The rows of each matrix lie in a flat space through zero, up to rounding. After each matrix: how many dimensions does the smallest such space have?

[[ 83 -32 -21 -38   7  29  10  25   1  -8  22 -43 -19   5  18]
 [-32 -29   5  40   8 -11  12  68  26   5   7 -11  13 -16   3]
 [-21   5 -30  -8   2  32 -23   5  -1  19   1 -36 -31  -1  -3]
 [-38  40  -8  66 -12 -13 -24 -17 -14  -6 -20 -14 -28   1  14]
 [  7   8   2 -12  48   1  10   6 -22  12  -5   7  -8  -8  -2]
 [ 29 -11  32 -13   1  29   7 -25 -32 -16   1 -21 -32  11 -16]
 [ 10  12 -23 -24  10   7  27   6 -35  -6  -5 -19  -3 -13  18]
 [ 25  68   5 -17   6 -25   6  17  -5   5  10 -18   6   3   3]
 [  1  26  -1 -14 -22 -32 -35  -5  49  -7  15 -44  26 -62 -50]
 [ -8   5  19  -6  12 -16  -6   5  -7  14   8 -14   8 -17  22]
 [ 22   7   1 -20  -5   1  -5  10  15   8   3 -23   2  -1 -39]
 [-43 -11 -36 -14   7 -21 -19 -18 -44 -14 -23  72  43   5 -51]
 [-19  13 -31 -28  -8 -32  -3   6  26   8   2  43  55 -11  -8]
 [  5 -16  -1   1  -8  11 -13   3 -62 -17  -1   5 -11  39   3]
 [ 18   3  -3  14  -2 -16  18   3 -50  22 -39 -51  -8   3   1]]
 | 12

[[ 17 -33  28 -15   1  35 -52  47 -73  19  43  19  42 -54 -67]
 [-33  98   3 -17 -26  12  14 -10   3 -26 -12 -43  21  46  60]
 [ 28   3 -15  65  45  -7 -10 -19 -11 -63  77  46  15  -3  -1]
 [-15 -17  65 -45 -45  24 -11  13  14 109 -77 -28 -39  18  -9]
 [  1 -26  45 -45 -44  48  27  25   9  -2 -17 -44 -37  23   1]
 [ 35  12  -7  24  48  -2  -2 -13  13 -34  37  22  23   3  41]
 [-52  14 -10 -11  27  -2  58 -25  10 -29   3 -10 -12  20  11]
 [ 47 -10 -19  13  25 -13 -25  55 -31  -8 -17  13 -11   3   3]
 [-73   3 -11  14   9  13  10 -31  34  55  20  -5  13 -32   0]
 [ 19 -26 -63 109  -2 -34 -29  -8  55   9  23  30 -41 -14   7]
 [ 43 -12  77 -77 -17  37   3 -17  20  23 -15 -20  25   6  29]
 [ 19 -43  46 -28 -44  22 -10  13  -5  30 -20  -9 -25   0 -36]
 [ 42  21  15 -39 -37  23 -12 -11  13 -41  25 -25  53  -9  35]
 [-54  46  -3  18  23   3  20   3 -32 -14   6   0  -9  29  -4]
 [-67  60  -1  -9   1  41  11   3   0   7  29 -36  35  -4  34]]
 | 9

[[  38   21    8   -3   -6    7   14  -26  -19  -36  -18  -14   13    1
     4]
 [  21 -100    0  -14   38   29  -30   74  -14    5   20  -25  -45  -56
     1]
 [   8    0   11   -3    7   -7    8   -7   25  -11   13    4    5   -6
     3]
 [  -3  -14   -3    3   18   13   -9   28   -8   14    7    4   -4    4
   -10]
 [  -6   38    7   18   20    2   27  -17   -7   -2   -8    1   21   10
   -19]
 [   7   29   -7   13    2  -28  -12  -26   27    9    2    7    4   27
    -4]
 [  14  -30    8   -9   27  -12  -23   31   62   11   48   28   -6    8
     4]
 [ -26   74   -7   28  -17  -26   31  -30   -7   21  -14   33   33   56
   -13]
 [ -19  -14   25   -8   -7   27   62   -7  -37  -36  -17  -26    7  -64
     5]
 [ -36    5  -11   14   -2    9   11   21  -36   29  -12    6    0    8
   -13]
 [ -18   20   13    7   -8    2   48  -14  -17  -12  -10    1   17  -13
    -2]
 [ -14  -25    4    4    1    7   28   33  -26    6    1    6   -5  -19
     0]
 [  13  -45    5   -4   21    4   -6   33    7    0   17   -5  -19  -27
     2]
 [   1  -56   -6    4   10   27    8   56  -64    8  -13  -19  -27  -34
    -3]
 [   4    1    3  -10  -19   -4    4  -13    5  -13   -2    0    2   -3
    12]]
 | 7

[[-41   0  12 -22 -32 -10  -2  22  -5   8   5   1   4   4 -10]
 [  0 -14  -2  10 -18  20   2   2  -7  -4  -8  -2   7  -2   9]
 [ 12  -2   1  15  12 -35  -5 -38   4  -5  12  13 -13  11  10]
 [-22  10  15 -37  -8   2  -2  42  -3  11   2  -4   8  -9 -22]
 [-32 -18  12  -8  20   4 -20  15  -5 -14  -8 -35  19 -14 -16]
 [-10  20 -35   2   4 113  13  52  18   2 -36 -66  17  -3 -24]
 [ -2   2  -5  -2 -20  13  10  12  -3   6  -4   9   2  -2   5]
 [ 22   2 -38  42  15  52  12 -19  13  -9 -20 -22   0   4  15]
 [ -5  -7   4  -3  -5  18  -3  13  -5  -3  -7 -11   9  -6  -4]
 [  8  -4  -5  11 -14   2   6  -9  -3   1   0  12  -3   3  12]
 [  5  -8  12   2  -8 -36  -4 -20  -7   0  12  23  -7   4  10]
 [  1  -2  13  -4 -35 -66   9 -22 -11  12  23  62 -15   6  23]
 [  4   7 -13   8  19  17   2   0   9  -3  -7 -15   1  -2  -3]
 [  4  -2  11  -9 -14  -3  -2   4  -6   3   4   6  -2   3  -2]
 [-10   9  10 -22 -16 -24   5  15  -4  12  10  23  -3  -2  -4]]
 | 6

[[-107  -39  -39   -5  -73    7   47    5   50    5  -13   48  -38   12
    14]
 [ -39  -14  -13   -3  -26    3   16    5   17    4   -6   17  -13    2
     2]
 [ -39  -13  -18    2  -31    1   20  -14   22   -8    0   19  -17   17
    21]
 [  -5   -3    2   -4    1    2   -1   16   -1   10   -6    0    1  -12
   -15]
 [ -73  -26  -31    1  -54    3   36  -13   38   -7   -4   35  -29   22
    26]
 [   7    3    1    2    3   -1   -2   -8   -2   -5    3   -2    1    5
     7]
 [  47   16   20   -1   36   -2  -23   11  -25    6    1  -23   19  -16
   -19]
 [   5    5  -14   16  -13   -8   11  -62   12  -38   20    6  -10   50
    61]
 [  50   17   22   -1   38   -2  -25   12  -27    7    1  -24   20  -18
   -21]
 [   5    4   -8   10   -7   -5    6  -38    7  -23   12    3   -6   30
    37]
 [ -13   -6    0   -6   -4    3    1   20    1   12   -8    3   -1  -15
   -18]
 [  48   17   19    0   35   -2  -23    6  -24    3    3  -23   18  -12
   -14]
 [ -38  -13  -17    1  -29    1   19  -10   20   -6   -1   18  -15   14
    17]
 [  12    2   17  -12   22    5  -16   50  -18   30  -15  -12   14  -42
   -52]
 [  14    2   21  -15   26    7  -19   61  -21   37  -18  -14   17  -52
   -64]]
 | 2

[[-42  -5  19  20  -9  16 -26  30  14  14   0  12  48  -5 -20]
 [ -5 -18 -12   3 -14  -2 -10 -29 -19  -9   3   5  24 -12  -6]
 [ 19 -12 -44 -10  -8  21 -21 -20 -46 -24   5  10   2   1  -7]
 [ 20   3 -10 -26  -2  24 -37  -7 -36  -6  -5  -3  -4   9   9]
 [ -9 -14  -8  -2  -3  16 -19 -17  12 -11  10   5   9 -16   0]
 [ 16  -2  21  24  16 -33  13  -9  -9  19   1  10 -12   7  -3]
 [-26 -10 -21 -37 -19  13  -7 -30  -9   6   4  -3  11  -3  -6]
 [ 30 -29 -20  -7 -17  -9 -30 -96 -15 -32  27  -4   5  32  -8]
 [ 14 -19 -46 -36  12  -9  -9 -15  11 -13  -3 -37  23   4 -15]
 [ 14  -9 -24  -6 -11  19   6 -32 -13 -47 -12 -14 -27 -22  42]
 [  0   3   5  -5  10   1   4  27  -3 -12  16  -9  -2  -8   7]
 [ 12   5  10  -3   5  10  -3  -4 -37 -14  -9   8 -15 -18  42]
 [ 48  24   2  -4   9 -12  11   5  23 -27  -2 -15  -7  21  19]
 [ -5 -12   1   9 -16   7  -3  32   4 -22  -8 -18  21 -36  37]
 [-20  -6  -7   9   0  -3  -6  -8 -15  42   7  42  19  37 -31]]
 | 13

[[-27  19 -25   0  -4 -14 -32 -10 -18  22  15  -5  -7   1  18]
 [ 19 -62  27  -8  27  -4  29  14 -63  21  75  22  32 -41  45]
 [-25  27  13  -8 -12 -15 -36   4 -55  23  16  -6 -17 -10  19]
 [  0  -8  -8 -50  -1 -19  28 -17 -21  14  28 -20  21  -9  13]
 [ -4  27 -12  -1 -12  11   4 -18  39  -5 -40 -10  -6  13 -28]
 [-14  -4 -15 -19  11 -18 -14   9 -10  10  11  -7  12  -7  20]
 [-32  29 -36  28   4 -14 -67  11  11   9 -14  -1 -26  12  23]
 [-10  14   4 -17 -18   9  11 -11  11 -11 -25  -3  16  14 -48]
 [-18 -63 -55 -21  39 -10  11  11  31   0  21  18  80  -3  -6]
 [ 22  21  23  14  -5  10   9 -11   0   9 -10  -9 -38 -13  23]
 [ 15  75  16  28 -40  11 -14 -25  21 -10 -46 -27 -85  25  -6]
 [ -5  22  -6 -20 -10  -7  -1  -3  18  -9 -27 -19  -5  13 -16]
 [ -7  32 -17  21  -6  12 -26  16  80 -38 -85  -5 -16  35 -47]
 [  1 -41 -10  -9  13  -7  12  14  -3 -13  25  13  35   6  -9]
 [ 18  45  19  13 -28  20  23 -48  -6  23  -6 -16 -47  -9   9]]
 | 7

[[ 25   4 -26  -3 -13   6 -22  50  -8 -10  10   5 -29   0   4]
 [  4  18 -31  12 -14  18   7   3  38  -8 -13  27  -1   6   8]
 [-26 -31  68 -13  52 -16  -2 -29 -13   3  47   5  15  -5  -8]
 [ -3  12 -13 -82 -18   9  14 -12   5  13 -16  11  26  -9 -37]
 [-13 -14  52 -18   3  16 -57  51 -12  -9  24 -19 -33   2   0]
 [  6  18 -16   9  16 -25 -15  25 -19 -18  -8  34   5  -2 -11]
 [-22   7  -2  14 -57 -15  42 -23  11 -20   4   2  12  39 -13]
 [ 50   3 -29 -12  51  25 -23  29   9  29  -3   5 -20 -30  13]
 [ -8  38 -13   5 -12 -19  11   9  23 -14 -38  27  22  42 -28]
 [-10  -8   3  13  -9 -18 -20  29 -14 -28  15   5 -11  15   5]
 [ 10 -13  47 -16  24  -8   4  -3 -38  15  47  -5 -11 -17 -21]
 [  5  27   5  11 -19  34   2   5  27   5  -5  21 -17  -7  -5]
 [-29  -1  15  26 -33   5  12 -20  22 -11 -11 -17   5  25  10]
 [  0   6  -5  -9   2  -2  39 -30  42  15 -17  -7  25  41 -12]
 [  4   8  -8 -37   0 -11 -13  13 -28   5 -21  -5  10 -12 -21]]
 | 9

[[  7   7 -24  49  -8 -48  10  17   4  15 -53  45   9 -21  14]
 [  7   7 -15  32  -5 -34   9   2   9   8 -26  16  10 -17  11]
 [-24 -15  29 -54  -2  41 -12 -10 -22 -26  33 -25 -23  26 -12]
 [ 49  32 -54 104   1 -89  30   2  53  42 -51  24  51 -56  27]
 [ -8  -5  -2   1   0   9  -8  27 -18   7 -25  39 -12   8  -4]
 [-48 -34  41 -89   9 112 -46  60 -75 -11   4  54 -63  68 -38]
 [ 10   9 -12  30  -8 -46  17 -24  22  -3  -7 -17  18 -24  16]
 [ 17   2 -10   2  27  60 -24  66 -12  45 -14  60  -5  21 -24]
 [  4   9 -22  53 -18 -75  22 -12  15  -1 -45  16  16 -33  25]
 [ 15   8 -26  42   7 -11  -3  45  -1  35 -50  65   6  -8   0]
 [-53 -26  33 -51 -25   4  -7 -14 -45 -50  -6   1 -41  22   2]
 [ 45  16 -25  24  39  54 -17  60  16  65   1  42  19   7 -23]
 [  9  10 -23  51 -12 -63  18  -5  16   6 -41  19  17 -30  21]
 [-21 -17  26 -56   8  68 -24  21 -33  -8  22   7 -30  37 -22]
 [ 14  11 -12  27  -4 -38  16 -24  25   0   2 -23  21 -22  13]]
 | 3
